The first 6 rows are patterns. Each new row is the sum of 2 different patterns, raised or lowered, with some noise. Before adding, each is slid sideways (what falls off one end comes back at the other) and multiplied by a number that may be negative. Names go in the order of the patterns.
Some rows, each with the names of its patterns after it:
[  4  22  -1   3 -10   1 -27  -9  20  42  -8  14 -11  -4  -1 -20  -5  -4
  -9  -2  -3  10 -19   0  32  -4   2  -3   3 -40  -6  19  12   8  -7   3
  12   0  -6   7  11 -15] | zeki
[-10  10   1  14  42  10   1 -21   1  -7 -10  -2 -30   8   6  -2   7 -10
  -4  42 -42 -13   2  22  -2   0  -3   6  -2  19   1  -9   2  30  28  10
 -25  29  17 -42  14   4] | kaz
[  1  11  -4  16  24   0 -42  -1  -1  -2   4 -16  -3  -6  26  -6 -22   7
   1   3  -4  42 -37   4  12   1   5   0   7  11  -4  14 -31  -1  -3 -13
 -11 -23   4  -9   0 -42] | Kip
[ 20  16   0  26  -8   0 -14  27  13 -29   1   6  23  37 -25  -4  20 -17
  20 -35 -15 -22 -11  42   5   8  12 -16   0  -6  11  35 -40  -6  -2  22
  -5  -7  -8 -13   6  25] | davef
[ -4  -9   8  24  -4  15 -30 -22  -3  11   4 -26 -25 -20  10   7  -4   2
  -1 -42  -1   4  26   7   4   3   0  -6   9   0  -4   2   3 -20  25   4
  -2 -18  20   2   7 -11] | liku
[ -1   5  -3  -8  -5   5  19   3 -26   4 -42   8   4   2  11  13  -4 -25
  13  -5  13  -4   3  -1 -15  -6  15  14  -2  18  33  42  -3   1  24  -3
  12  -4  -3   7  -3   0] | Nul

New rows. What belongs after each?
[-18  13  -1  -1 -35 -82  10  -8 -34   8 -43  17  -4  28  -7 -69 -11 -20
 -20   0  19 -37 -23 -36  28  -2 -10 -29   1 -11   4 -25 -18 -37 -42 -36
 -31 -35 -11 -14 -32 -38] | Kip davef
[ 10  -8   7  30 -34 -13  19  14 -13  -1 -15 -12  -4  37  -2  -9   1  19
  28   6 -21   8  15 -28   5   0 -13   9 -27  28  32  -2  -4 -23  -3 -13
 -19  -2 -35  19   1  -2] | kaz Kip
[31 51 -1 55 15 14 19 15 25  2 20 32 13 53 20 25 56  8 36 22 44 21 56 20
 22 25 23  5 20 57 41 42 30 12 53 36  4 12 32 35 25 24] | kaz Kip
[-16  -5 -36 -25 -28 -17   3 -58 -33 -30  -5 -28 -39 -21 -35 -23 -10   0
  -9 -21  -6 -35 -29 -34  10 -15 -44 -36 -28  -7  11 -45 -39 -19 -46  -4
 -51 -40 -42 -34  -5 -21] | davef liku
[-17 -30 -52 -32 -18 -31  -3 -15 -35 -50  -5  -6 -20 -46 -16 -16 -65  -3
 -30 -47 -16 -28 -18   3   3 -50 -42 -22 -31 -34 -31 -50 -17 -26 -24 -40
 -38 -34  -2 -70 -52 -26] | kaz Kip
[-38   6 -23 -36 -60 -36 -29 -37 -37 -14 -41 -43 -24 -31 -23 -13 -33 -25
 -44 -45 -39 -39 -26 -16 -24  -9 -32 -49 -19 -38   0 -17 -13 -39 -55  -3
  -8 -10 -40  -7 -21 -43] | zeki liku
[-11   3 -15 -29 -51 -14  -8   9  24 -34  -8  -5 -20  -1 -16 -13  -6 -15
 -22  -9 -12 -19 -40  -2 -27  -4 -32 -20 -52  -9  21 -20  11 -26 -35 -48
  -6  -9 -39 -36 -45  -6] | Kip liku
[-45  12 -19 -38 -13 -15 -13 -33  18   2 -22 -30 -10  17  16 -27 -15  12
 -24 -19  -5 -23 -32 -17 -17  -6 -14  10 -12 -40 -55   6 -27 -22 -10 -47
  10  -8 -10   3  -2 -17] | zeki Nul
[ -6 -26 -11 -22 -15   0 -15  -4 -26  -5  -3  -1  14  12  -9 -44  -8  21
  -8  35 -20 -10  -9  -3 -18 -13  21 -17   0 -18  23 -26  -4  15   1 -17
 -14   1 -15 -35 -36 -17] | Kip Nul
[37 69 23 20 50 20 38 37 23 28 10 22 18 24 20  3 21 28 41 29 -8 26 -2 12
 20 25 42 32 18 -5 37 16 42 18 22 23 20 29 40 24 36 48] | kaz Nul
[-59 -11   9  -2 -21 -30 -45  -4 -13 -17  16 -33  36  30  42  -5 -49   3
 -21 -10   1 -15   0 -22 -42  23  -3 -10 -38 -14  -1  11   3 -40 -30 -67
 -18  -7 -31   6  -1  -1] | davef Nul
[-37 -12   3 -20 -12 -33  -4 -34 -18   5  -8  -7  11 -37 -11 -10  -1  -7
  -8 -24  -6   0  -3 -11 -24 -12 -11   2   8   0   3   7 -47  -6  -9 -29
  -6 -16 -10  14  -5  -6] | zeki kaz
[ 23  11  29  17   9  27  -2   9  24  17  29  11  -6  35  20   3   9  21
  -5  13  10  24  15  -4  14  20 -18   3 -14  21 -21  -6  63   5  15  23
  -7  10  -4 -13  22 -10] | kaz davef
[-13 -23 -19 -42 -68   4  -7 -30 -23 -31 -25 -22 -23 -42 -44 -29 -52 -27
 -59 -20 -30 -16 -42 -38 -15 -37 -33 -59 -80 -32 -25 -46 -28 -43  -9 -13
  -9 -24 -65 -34 -35 -42] | davef Nul
[ 23  21  14  25  -2   6 -26  16   2  16  24 -18  17  19  24  39  -6  12
  23   1  33  -8  -2 -16   3  60  12  53  15  -2   9   0  13  42   3  -3
  15  20  12   4  10  14] | davef Nul
[  8 -15  25   4  50  11   0   0  -8   9  24  13   9  30  35  39  17   9
  17   7  18  14   7  33  13  -7 -21  19  -3  10   8  16  39  16 -12  18
 -28  19   8  24  21   0] | zeki Nul
[  0 -10  13  -5 -11 -24 -15  18  -6 -26 -10 -20  -1  12 -17  11 -43  -9
 -10   5   5 -24 -16 -28   9   0  18  -8 -15 -45 -19 -19  19  26  -1  -4
  -4 -17  11  -5  -8 -22] | Kip liku
[-25  -4  11 -18  10 -15  30  19  40  14 -41 -18  -9 -15   6  -4 -14  -7
 -31  33   8  -7 -23  28 -19  -2  12   6 -26 -19 -19   1 -28  18  -1   5
 -27   4  39   3 -22  -6] | kaz davef
[ 19 -16  28   8  32  38 -47   5 -13  -3  20   8  25  -1 -38  32  15  -7
 -48 -26  18  11  -3   3 -27  -8  -8  -1 -17  15   6  17 -17  -1  39   0
 -14 -19  -7  28  46 -22] | davef Nul
[  0  57  29  -1 -60  -5  -3  -3   6  -6  -7  -4  31  -6 -22  25 -18   3
   0  57 -49   6   7  10  12   9   2  -6   1   1  -1  19   4 -19 -13   3
  27  11  -7 -45   5  11] | Kip liku
[ -7  24  42   4  17  16  40  -9 -11  19 -28  16  -1  -7   9 -15  -5  31
 -31 -13  -9  10   0  16  -2 -25   0 -28   6  -6   0  33  32   1 -46  33
   7 -23   2   6  -8  -7] | kaz Nul
[ 45  41  17  49   2  38  60  24  20 -11  34  14  19 -10   4  45  29  41
  51  18 -15  63  -8  16  32  30  25  24  47  28   7  50  29  23  27  90
  18  39  16  52  48  -7] | kaz Kip
[ 19  39 -11  29  27  -4  34  44  42  -4  34  33  28  53  11  22  26  43
  32  17   4  60  43  21  45   4  32  42  27  36  16  33  43  23  18 -14
  20  45  -1   9  46  23] | kaz Kip
[-26   9  -3   1  10 -23 -23 -20 -13 -15 -34 -37 -10 -22  -8  -2 -17 -15
  -3 -11  -3  -5  -9 -23 -13  -7  -3 -21 -17 -12  17 -23  16  -2 -13 -14
 -26 -33   7  11 -24   1] | davef Nul
[-11 -27  12  -8   3 -21 -13  -4  -1  -3 -20 -10  -9 -12 -19   7   6 -34
   5 -14  -1   6   2 -16 -18 -17  -7 -15  35  -6 -10 -19  -6   2 -13  -4
  -6  12 -12 -14  -9 -21] | Kip liku
[ 19   4  18   9  18   4  10  25  30  23  21  33  30  43  15  -2  20  45
  22  65  -7  39  29  10   0  26  47  15  24  12  18  18  24  35  14  -8
   5  37 -12 -20   2  17] | kaz Nul
[ -1  -1 -12 -50  -1 -12 -40 -15 -30 -27 -13 -18 -14  31 -31 -20 -31 -20
 -27 -27 -22 -41 -17 -12 -36 -16 -31 -31   4 -67 -29 -28  -5 -45 -20 -20
 -19 -14   3 -22 -49 -22] | kaz Kip
[-10 -14 -40  16 -15  -2  -7  -3   6 -25 -10  -2  26 -15  -8  15   5 -31
 -10  32 -13  -2 -13 -16   5 -11  -9 -28  -3   2 -22 -17 -11   4 -38  -4
 -12 -51  -8 -14  -9  -9] | Kip Nul
[ -4  17  31   4 -40  25  11 -36   8  19  -4  -6 -31  15  29  14  -2 -24
  10  -9 -12  -1 -32   5  -4   7   1 -36  -4  35 -42 -20  24  21 -19 -13
 -13   7  -5   7  -3  -7] | zeki kaz
[ 38 -22 -10   3  28  -3 -10   2   1 -10  26  38  12   7  10  -7 -24 -19
  41  52 -28  15  -5  18  27 -37  -6  12 -19  14 -28   0 -34  -7  66   3
   8   9  -7 -39 -10  28] | zeki davef
[ 51  -1 -24  10 -29 -10   3  48   5 -22  -4 -11   8   8   2 -24  -2   4
   9   1  -4  -8 -41  39  -1  -9  -6 -20 -12 -17 -12  -9 -12  27   4 -11
   4  22  21  -8  -4 -21] | Kip davef
[-18 -31 -27 -53 -11   7 -11 -20   4 -19  -2  -7 -33 -36 -20   4  -1  -7
 -51  17  -3 -21 -31   6 -39 -15 -24  -1 -38 -19 -11 -27 -40 -27 -14  20
 -44 -15  21 -28 -27  10] | kaz davef
[ -3 -22   1  11 -18  -4   3  -5 -28  12  -8 -26  -9   2  13 -12  -4  -8
 -14  11 -15  -7   0  -3   4  -8   6 -13  17   8 -14  -2 -14 -17 -25  15
   4   2  -1 -11   5   3] | zeki Kip
[ 22 -18  -3  13  16 -12   5  -6  10  -4  19  -5 -39   4 -13  23  14  26
  -6 -17  12  13  18 -11 -13   0   3  -4  25   9  -5 -35  -6  -9   3  -2
  21  -2 -13 -24   1 -12] | zeki liku
[ 19  -1 -12 -11  28  10 -32   2  -1  23 -16 -15  29  12  -3 -18  -9  23
 -11  -8  17  -3  33  40  31   0 -63   8 -13   6  20   9  28   3 -19  45
  15  11 -22  27  13 -15] | zeki davef
[-48 -39 -36 -15 -23 -32 -36 -25  -3 -26 -59 -14 -47  -8 -18 -33 -15 -57
 -34 -30 -45 -21  -1 -55 -46 -52  17 -27 -28 -47 -22 -24 -11 -19 -40 -47
 -22 -21 -23 -66  -2 -16] | kaz davef
[ 22 -10  38  -1   4  36 -44 -21   5  58   2   0  -2  -9  23  27  26  -4
  10  43  -9   0 -10  28 -19  13   3  -3  24  32 -15  -2  12  -4  10   2
  -5 -11   5  48  28   6] | Kip davef
[-48   7  -8 -39 -33 -19 -11  -2 -40 -23 -23 -31  -9 -42 -45 -46 -33  10
 -35 -27   0 -36 -26 -22 -23  -6 -48 -46 -28 -11 -16 -28 -25 -26 -18   3
 -18 -20 -20 -14 -22 -22] | kaz davef
[-50 -47 -46  -4 -24 -35 -25 -32 -61 -24 -40  18 -14 -26 -34 -28 -33 -18
 -29 -31 -34 -23 -42  -4 -37 -41 -49   2 -39 -27 -20 -36 -36 -15  -9 -31
 -20 -77 -53 -30  -8 -24] | kaz liku
[-41 -14 -51 -34 -36  -7 -32 -22 -26 -24 -26 -11 -24 -33 -21  -1  -3 -21
 -51  -7  -4 -56   2 -24 -34 -20 -30 -19   4  -7 -28 -37 -28 -27 -33 -25
 -39 -17 -26 -31 -19 -39] | kaz Nul
[-47 -49 -34  -8 -33   9 -31 -47 -29 -15 -43 -24  -6 -37 -53 -43  -9 -21
 -20 -18 -18 -34 -39 -30 -40 -53 -78 -21 -11 -50 -24 -46 -22 -46 -41  -8
   5 -32 -20 -32 -20 -24] | zeki Nul
[  4  16  21  50  40  40  -6  15  33  19  -8  34  14  44 -29   0  61   8
  21  38   7  22  11 -23  12  39  25  20  30  48   8  53  10  27  30  25
  26   4 -15  51  63  40] | kaz liku
[  7  32  24  14  10  32  12   2  16  10  29  19  30  39  -1 -23  15  17
  28  24  10  33  16  26  38  17  27  -7  22  15  -8  23   2   5   5  59
  25   0   8   9   0  15] | zeki liku
[20 39 37 18 20 16 31 57  8 18 33 27 11 19 26 20 18 32 32 42 30 43 20 26
 -8 47 37 17 31 33 44 54  0 28 40  9 43  3  6 23 21 56] | davef liku
[ 23   4  23  27  11  35  28   4   5  41 -18 -15 -19  39   3  -6  16  18
  27  29   5   1  25   5  43  40  29  16  11  23  37  61   9  54  18  14
  19  45   8  21  22   0] | liku Nul
[ 26  24   8  -9  19   3 -17 -17  22  32 -15  26  42  20  25  14  26 -16
  18  36  38  38  19  18  17  21  39  23  70   1  21  41  11  15  18  48
 -16  19  28  67  13  34] | zeki Nul
[-28   2 -12   3   0 -18  -2 -22  36   2 -19  18  -1   6  28  14 -42   8
  32   3   9   4  16  14  15  19 -32   4  23  14   0 -37  29   8 -30 -28
   6   7   9  21  36  35] | kaz Kip
[-11  -4   3   1   3 -40   1   4   3   3  -7   1  -3   5  15  14  14   1
  18   5   6  -7   8  10   4   1  32  11  22 -11  -4   8  -1  29 -22  -1
 -12  -1  25   6  16  13] | davef Nul
[ 48   5  -1  31  15   5   6  39  17   9  15  34  26  12   1 -12  13  28
   7  13   4  14 -18  38   8  17  -5   5  14  18  -8  11  -3  41  14  18
  14   2  31  -2  36  25] | Kip liku
[-43  26 -29 -10 -41 -17   2 -24 -31   4 -10 -30 -11  -6  -2  -4   0 -20
 -21  16 -21 -21  -1 -43  28  -4  28 -61  -4   2  -5 -10 -10 -18   0  -6
   0 -60 -31 -19  -2 -43] | kaz Kip
[ 15   8  16  41  10   3   9   0 -10  16  13  19  -1  49 -16  15  20  32
  -7  10  21  39 -11  23 -22  23  17   9  -6 -31  21 -10  44  -3  17  13
   5  52  57  32 -32   5] | Kip liku
[-22 -10 -11 -34 -25  -4  -9 -17  -5 -18   7  -1  -2  -4 -23  -8 -13 -24
  -3   7 -10  12 -30   8  -7 -16 -27  -5  10 -12   1 -19 -16 -19 -16   0
 -18 -13 -18   0 -33 -38] | davef Nul
[-12 -21   3 -24  -5  10  14 -23 -45 -17 -38 -45 -22 -16 -15 -18 -23 -20
 -19 -23  14 -72 -29  -7 -10 -27 -25 -24 -46   0  -9 -30 -29 -22   1  -5
 -25 -36 -10  13 -55 -10] | kaz Kip
[ -9 -40 -24 -21 -14   9 -61 -31 -26  -9 -21 -33 -50 -36 -22   0 -10   9
 -24 -11 -39 -30 -35   0 -18 -58 -21 -23  -8  17 -54 -39  -7 -46   0 -62
 -28 -41 -48  -4 -16 -22] | zeki davef
[  7 -19 -28 -23 -15 -20  -9 -16  -4 -19 -18  -1  -5 -16 -31 -28  -2  -4
 -22   9 -15  -7 -24   3 -15 -26 -12 -14  -8  -2  -8  -2 -14 -26   4  -2
 -10 -36  -6 -10  -6  -5] | zeki davef
[ -5 -17 -14  -9   6  -7   4 -10 -22  -6 -14  23  15  -8 -27  -9  32  10
  36 -18 -14  -2 -14 -12  28  12 -15 -20 -19  -5  -9  -6  11  -8 -16 -11
  -5 -18 -12 -51  -6  -4] | liku Nul
[ -2  -9   2   8   3  -4  -2  24  18   8 -17  22  16 -23   8  -9  -6  24
   0  37  25   5   2 -19  -5   0   9  -7 -16  -2   9  -3   5   3  -1  20
 -36  -8  -9  -4 -27   4] | kaz Nul
[ 16   8 -23 -13   7 -17 -34 -29   7 -19 -17  16 -16   1 -13 -11 -29 -14
  13  34 -11  13 -11 -11 -17 -26   9 -11  16 -13 -11   2 -30 -13  30  10
 -11  -4 -11 -40 -16  12] | zeki Nul
[ 22 -18  13  16  -1  18  -9  39  38  13  -5  12  42  22  32  18   7  17
   0  12  25   6  22  21  -3  18  -1   7  14 -12   4  10   3   6  25  -4
  -7  12  51 -10  11   2] | zeki liku
[-28  17 -22 -49  -4 -35 -47 -36  31 -22 -16 -30 -32 -15 -16  -2 -51  -6
 -25 -43 -26 -18 -16 -81  -8 -41 -28 -20 -31 -21 -32 -65 -22 -34  23 -17
 -16 -11 -14  -7 -21 -15] | Kip liku
[-49 -61 -65 -51  -7 -52 -33 -42 -28 -28 -39 -34 -25 -34 -16 -26 -21 -17
 -25 -36 -36   2 -32  36 -38 -39 -29 -48 -55 -25  19 -39 -26 -39 -27 -23
 -27 -11 -35 -37 -31 -32] | Kip Nul
[28 25 -6 37 26 30 32 20 19  9 46 25 41 27 31 37 14 19 40 32 31 41 36 75
 30 28 35 26 36 26 23 34 18 26 29 30 11  8 20 39 31 24] | kaz Nul
[-14   6 -13   2 -27   3 -10   3 -17 -23  -2 -13 -50 -18  28 -23  -6 -31
 -29 -14 -19   8 -35  -9   7 -29 -18 -25  -7 -34  -8 -22 -29  -7 -23 -23
 -27 -33 -11 -15  18 -10] | Kip davef
[-31   2 -30 -29 -25 -44 -41 -16  13 -24 -39 -17 -26 -34 -20 -24 -48 -20
 -12 -29 -10 -27 -26 -67   0 -36 -40 -31 -46 -24 -32 -36 -23 -42  -9  -7
 -48 -26 -21  -4 -32 -23] | kaz Kip
[-17  -9 -29  13  17   1  13  19 -19 -19   6  20   7   9  -1   3  -3  24
   0 -10  11   8  -5  16  30 -17  -4  23   5  13  -3   6   5   8  27 -16
  13 -15 -16  -4  -2  11] | Kip liku
[ 38   9  15  18  28  19  14  26   9  17  34  50  44  25  17  30  26 -15
  41  28  -4  24  22  41  65   9  16  17   9  26  -8   9 -11  16  47  19
  29  18   6  41 -10  21] | kaz davef
[-33 -24 -36 -23  11 -40 -48 -28 -35 -38 -16  -6 -26 -26 -12  -3   1 -37
 -42 -17 -18 -40  13  -8 -33 -48 -45 -29 -56 -37  -2   5 -37 -11 -37 -36
  -9 -70 -37 -29 -20 -47] | zeki liku
[ 15  -6   4   7  14  12  10  25   7  -6  -9  22   0  24  29  32  20  13
  25  13  17   9   1  26  11 -10  12  14   9   3  31  16   9   4 -11  16
 -14   7  14  14  12   8] | zeki Nul
[  7 -55 -21 -21   0 -24 -31 -15 -35  13   4   1   8  -7  22 -26  -7 -24
  37  -6 -46 -12 -23 -16  14   0 -18   0 -27  -5 -30 -24 -26 -44  21   5
 -14  -7 -27 -11 -56  23] | Kip davef
[ 14  34   2  15   4  40   5   9   8  -9  -9  24  51  13  -8  27  15  -8
  15  10 -18  18  20  11  29   9   8 -38  32   1 -10   4 -16  11   4  -4
  14  -9  26  32 -18   7] | kaz Kip
[-21 -19   0   3  -8  -9  -9 -30  11   1  -7   6 -35   2   0  -2   9   6
 -10 -24   8 -24  21  -4  -4 -17  -6  -8  13  -1  -7   4  29  44  -9   7
  -5 -20   2  -2  -3 -15] | liku Nul
[ 13  23  10  25  -5  15  27   0  35  43   5  47  25  27 -13  21   5   8
  10   9  -9   8  20   2 -29 -23   5  50 -15 -32  52 -42  12  23   0  19
   8 -35 -26  20  23  24] | kaz Nul
[ 17  19  36 -35  -1  37  15  21  -4   5  18   2  -3   9  18  -8   6  22
   7  21  -2  -9 -20 -29  28  48  -1  25   2  -2 -12  -6  -4   8  -6   4
  -2   4 -15  12  43   2] | zeki Nul
[ 15   3  18  -1  13   0  20  -1  -5  17   5  14  18  -2 -15  30  -3   9
 -10  -2  -3  -2  19  12   5  24   0   6  11  14  28 -13   8   5  34   2
  -1   3  -5  -1  15  34] | Kip davef
[ -7  45 -58 -18   5  10   9 -26 -19 -14   6  17 -29   3  -4 -54  -9 -15
  29   1   4 -28  -1   1   9  12  16   2 -28 -20  23   1   1 -30  15  -3
  26 -15 -22  -5   9  24] | Kip liku
[-20 -43 -39 -23 -35 -22 -49 -21 -22 -38 -26 -25 -21   0 -46 -17   2 -16
 -28 -11 -32 -15 -29 -17 -21 -34 -25  -9  -6 -22 -46 -10 -14 -41 -16 -40
 -29 -46 -20 -16   1 -14] | kaz Nul
[ 25  26  29  42  21  30  26  18  62 -11  21  26  35  21  32  43  35  -1
  47 -16  26  34  53  61  47   4  24  52 -12  52  24  21  33  12  33  75
  48  24  26  62  65  16] | kaz Nul
[-10 -49 -31 -27 -42 -10 -30 -25 -16 -17 -19 -25  -4 -25 -32  -8 -13 -12
 -33   5  14 -36 -16 -16 -34 -10 -24 -26   5   9 -21  -5 -25  -9 -27  -1
  -4 -39 -25 -31 -15 -32] | zeki Nul
[ 31  33  22  18 -12   0   1  -2  50   5 -35  13   5  -4 -20   4   8  -4
  -2   8 -16  -1  27 -24 -28 -22   8   2 -25 -19  49  -7   6   0 -28   3
 -23  -5  12   4   9  -4] | kaz liku
[  5 -47  -6   1  -1  28 -13 -10 -39   8 -10 -11  -7 -25  -3   6  25   0
 -20  16  -9  -5 -17  43 -24 -22   4  -2  11  17 -16   1   5  -7 -14 -28
 -17 -29 -22   5   1  -7] | Kip davef
[-36 -19  -5  -8   1 -24 -43 -22 -39  18 -33  -2   2  12 -14 -28  25 -12
  23 -35 -55  20 -24 -53   5  11  21   3  12  -7 -32 -14 -12 -49  11  11
 -14 -23 -45  32 -47  28] | Kip davef
